There are 10 hidden switches. A switch that is on adds its own fixed numbers to the row, and there is some noise. The rows also spread widely along 9 directions, which tell nothing about the answers.
In the rows, 128 means zero.
Known rows, each followed by its switches (1 for on, 0 for off):
[124 129 118 122 104 117 151 116  97 176 133 121 106 124 129 125  92 105
 137 167 135 115 143 189 129 143 135 116 146 140 161 117  94 148 143 130] => 0 1 0 0 1 1 1 1 0 1
[ 89  96  79  64 114 133 164 137 103 121  86 167 132 142 132 125 107 161
 112 125 107  83 177 175 125  92 103 152 154 151 117 100 104  89 129 137] => 0 1 0 1 1 1 0 1 1 1
[108 150 129 140 145 130 144 155 134 145 129 107 123 138  97 178 149 110
 128 167 146  76  82 131 132  94  97 162 114 128 138 144 111  92 123 121] => 0 0 1 0 0 0 0 1 0 1
[143 137  95  94 103 129 151 134  75 159 104 109 124 129 168 101  71 118
 131 188 151 117 121 215 131 112 131 124 132 136 157 105  81 123 159 138] => 1 1 0 1 0 1 0 1 0 0
[152  95  88 101 157 128 153 139  75 123  72 128 151 158 142 141 117 162
  92 173 131  69  94 188  92  83  94 159 134 134  98 108  74  78 173 100] => 1 1 0 0 0 0 1 1 0 1
[ 87 131 102  92  93 144 171 139 126 137 113 140 117 142 109 146 104 131
 137 128 129 100 163 135 156 100 104 152 140 148 137 149 131 100  97 147] => 1 1 0 1 0 0 0 0 0 0
[ 89 128 125 100  75 131 172 166 164 158  81 127 151 167  83 161 127 103
 138 156 137  79 146 157 154  76  96 178 148 167 138 161 149 104 160 148] => 0 0 1 1 0 1 1 1 0 0
[101 156 113 124  84 138 154 139 111 160 110 108 110 160 114 135  92 131
 139 176 143  85 111 209 134 109 150 157 121 154 170 133 107 102 159 127] => 1 0 0 0 1 1 1 1 0 0
[123 138 112 163 142 116 157 156 100 166 153 135  64 113 140 137 108 109
 152 123 118  93 160 144 111 152 140  96 145 138 168 105  98 126 111 102] => 1 0 0 1 0 1 1 1 1 0
[153 136 133 139 112 175 141 176  76 152 107 132 129 130 164 147 104 123
 133 193 143 143 143 169 151 108 124 151 131 168 151 131  98 144 149 136] => 1 1 0 0 0 1 1 1 1 1
[132 128 107 114 135 122 168 175 109 132 103 113 142 142 124 154 113 118
 137 162 138  89 126 134 138  86  79 150 142 121 121 142 101 103 125 122] => 1 0 0 1 0 0 1 0 0 0
[144 108 104 112 116 105 171 130 115 147  92 142 124 143 123 115 115 112
 128 131 126 110 156 152 123 110 113 116 165 140 133 107 114 125 163 114] => 0 1 0 0 0 1 0 0 0 1
[175  85 134 143 136 119 155 120 106 172 104 110 149 155 139 150 134 119
  99 169 147  99  88 157  82 122 127 136 142 152 114 129  92 119 181  90] => 1 0 0 0 1 0 1 1 0 0
[ 97 129 121 103  86 143 151 152 143 146 100 141 146 158  99 165 125 129
 128 160 130  85 139 183 144  82 112 180 136 165 143 136 134 101 158 142] => 0 1 0 0 0 1 1 1 1 1
[114 108 115 103 133 108 139 117 113 165 162 132 109 124 136 154 117 117
 132 139 127  82 131 175 111 134 114 114 134 124 146 101  81 123 126 117] => 0 0 1 0 0 0 1 1 1 1
[111 163 119 167 112 140 140 162 124 150 167 100 105 138 114 166 123 104
 144 170 141  92  98 160 134 121 135 148 100 132 169 135 107  94 108 110] => 0 0 0 1 0 0 1 0 0 0
[111 101 125  74 150 129 153 137 107 142 121 137 135 121 130 169 124 136
 126 148 142 104 138 112 138  92  67 150 145 123 105 148  95 120  95 143] => 1 0 0 0 0 0 0 1 1 1
[166  96 103 106 149 125 121 161  85 128 145 147 143 128 181 150 123 125
 111 132 119 110 151 195 103 111  96 118 133 129 125  70  63 114 138 107] => 1 1 0 0 0 0 1 0 1 1
[170 128 116 156 172 150 127 178  74 116 132 125 117 130 164 146 137 128
 105 153 141 118 106 138 117 105 118 137 110 124 120 108  78 104 119  86] => 0 0 0 0 0 1 0 1 0 0
[125 178 109 144 129 118 156 168 105 133 128 103 100 122 115 140 105  95
 159 163 143 102 122 149 160 108 112 134 129 109 164 125 108 116 115 126] => 0 1 0 0 0 1 0 0 0 0
[102 162 107 143 118 145 168 164 100 146 116 128  95 122 122 150 109 123
 156 160 133 102 140 124 152 116 115 142 136 146 163 136 123 108 103 134] => 1 1 0 1 0 0 0 0 1 1
[156 118 131 141 125 120 153 131  98 178 115 119 117 131 135 136 109 103
 128 174 146 114 126 172 110 130 125 120 149 149 145 121  95 145 171 118] => 1 1 0 0 0 1 1 1 0 1
[122  98  97  94 145 111 147 135 101 146 131 142 123 128 155 128 122 123
 112 123 117  97 151 165 110 118  99 108 145 130 125  89  78 113 121 115] => 0 0 1 1 1 0 0 1 0 1
[ 77 174  93 121  94 138 171 159  91 145  98 131  75 136 112 112  75 130
 168 154 118 104 173 164 176 110 127 127 152 141 179 134 113 130 113 136] => 0 0 0 0 1 1 1 1 0 1

New rows, each followed by its switches (1 for on, 0 for off):
[ 99 129 115 118 106 153 150 132 102 163 126 124 120 138 123 152 102 138
 125 180 140  98 123 166 132 113 118 156 123 157 147 148 105 106 120 136] => 1 1 0 1 0 0 1 1 0 1
[118 112 108 145 114 136 158 170 120 141 124 151 122 144 133 152 135 123
 129 123 105 102 168 139 122 115 119 132 148 163 142 108 116 108 124 105] => 0 0 0 1 1 0 1 0 1 1
[122 115  85  99 133  99 169 131  92 135  97 124 122 148 124 121 100 134
 131 147 122  76 129 168 117 108 102 124 154 114 128 105  84 105 144 106] => 0 0 0 0 1 0 1 0 0 1
[ 58 165 118 147  88 130 177 143 150 168 119 123  89 137  55 161 115 112
 159 159 129  67 142 141 152 111 126 160 141 157 172 166 150  98 119 139] => 0 1 0 1 0 1 1 1 0 1
[121 153 110 116 135 121 168 192 115 138  91 115 132 127 132 148 117 105
 149 155 135  94 135 132 152  85  84 153 154 135 141 128 113 107 121 136] => 1 0 0 1 1 0 0 1 1 0
[110 151 138 168 118 161 164 156 111 158 120 119  97 134 106 179 121 117
 142 177 138 101 114 109 154 130 131 161 126 158 149 174 137 119 115 122] => 0 1 1 0 0 0 1 1 1 0
[125 138 104 106  88 149 161 149 106 137  87 126 141 149 131 125 103 124
 132 171 140 123 130 168 159  89 117 152 138 152 146 128 118 115 148 133] => 0 1 0 0 0 0 0 0 0 1
[138 102 140 120 119 128 152 118 125 172 123 130 136 132 127 154 132 111
 113 152 146 121 128 141 120 120 110 133 146 157 129 137 114 133 142 130] => 1 1 0 0 0 0 0 1 0 1
[111 123 120 124 168 127 148 137 103 136 135 129 115 121 112 170 139 136
 113 143 132  85 120 119 119 107  84 149 130 122 113 136  93  98  89 123] => 1 1 0 0 1 0 0 1 0 1
[125 128 106 147 155 125 161 179 108 132 106 124 132 142 105 161 139 124
 124 158 122  72 126 144 108  90  88 159 140 135 123 123 103  85 136 115] => 1 1 0 1 1 1 1 0 0 1
[107 130 130 152 122 162 128 130 102 155 178 144  74 124 130 167 115 139
 124 137 127 100 146 157 115 150 154 137 108 154 153 129 100 112  96 115] => 1 1 0 0 0 1 1 1 1 0
[165 115 126 182 169 104 167 141  98 166 115  98 117 135 124 167 143 106
 131 186 139  78  71 124  86 139 122 133 140 125 130 124  90 114 167  83] => 0 0 1 0 1 0 1 0 1 1
[136 153  92 122 104  99 165 130  89 163  92 109 113 140 140 102  80 109
 146 175 132  94 120 217 128 124 134 111 154 137 175  93  92 125 176 116] => 0 1 0 0 1 0 1 1 0 1
[110 133 119  88 135 114 173 140 106 157  85 115 127 128 106 144 107 111
 138 173 146  94 132 142 148  97  76 148 158 128 126 144 107 127 137 157] => 1 1 1 0 1 1 0 1 0 1
[ 84 114 106  81  79 159 169 113  99 163 117 160  95 128 139 117  81 144
 132 131 125 133 199 139 157 126 125 118 155 169 150 143 123 137  94 153] => 1 1 0 1 0 0 0 1 0 1
[117 134 144 141 125 136 132 139 127 167 162 117 119 125 122 168 137 104
 125 153 146 113 113 149 125 120 116 138 118 144 153 130 101 123 111 128] => 1 0 0 0 1 0 0 1 0 1
[111 147 118 122 107 136 155 167 124 134 123 141 118 129 130 149 122 109
 140 125 122 114 163 145 162 113 115 142 144 153 155 119 127 117 106 132] => 0 1 0 0 1 0 0 1 1 0
[126 132  99 125 127 140 148 155  79 143 114 144  99 130 149 131 102 129
 135 154 118  98 153 179 132 122 127 123 138 145 151 100  92 121 144 117] => 0 1 1 0 0 1 1 1 1 1
[120 151  85 102 111 113 175 172 104 139  83 123 115 135 138 123  90 111
 159 152 125  84 153 183 146 100 107 127 153 136 156  97 106 106 156 137] => 1 1 1 1 0 1 0 0 1 0
[ 84 121 120 115 110 133 159 142 135 154 127 155 103 140 101 164 122 135
 139 113 117  83 169 137 133 112 109 136 150 157 145 137 125 111 111 127] => 1 0 0 0 0 0 1 1 1 1
[103 158 101  59 109 100 137 155 128 131 144 116 136 125 128 146  94 103
 155 146 142  80 138 224 154  88  83 147 128 102 161  93  84 103 124 165] => 1 1 0 0 0 1 0 0 1 0
[191  96 133 123 133 154 116 179  88 151 120 135 174 136 193 161 137 106
 102 170 137 136 130 191 115 101 101 138 129 166 125  91  78 136 177 119] => 1 1 1 0 0 0 1 1 1 1
[150 131 111 119 112 109 142 175 141 134 119 133 149 148 137 143 136  92
 126 109 126 102 145 186 129  92 104 127 144 143 145  86 113 103 159 113] => 1 1 0 0 0 0 0 0 0 0
[146 120 129 138 152 112 140 139 114 149 147 120 122 122 127 155 135 100
 115 142 137 103 118 151 112 128 110 130 133 124 128 114  95 121 124 112] => 0 1 0 0 1 1 0 1 0 0
[124 134  77  89  73 121 149 145  86 146  90 145 116 159 163  78  73 132
 134 136 112 111 173 252 133 109 150 104 153 159 175  65  84 127 184 117] => 0 0 0 0 1 1 1 1 0 1
[ 97 112 112 106 129 103 171 132 152 150 118 126 135 147  89 176 133 123
 128 141 131  47 116 138 112 103  93 162 144 132 122 143 121  83 130 119] => 0 0 0 1 0 0 1 1 1 0
[144 153  99 115 154 126 157 203  88 104  87 111 147 134 138 141 123 113
 139 166 138 109 118 135 162  66  65 151 139 108 127 117  91 107 120 122] => 0 0 0 0 1 0 0 0 0 1
[120 131  96 122 104 149 163 137  75 158 114 121 107 139 153 129  81 144
 141 187 134 104 121 177 123 122 138 135 129 147 159 123  89 112 140 119] => 1 0 0 1 0 0 1 0 1 1
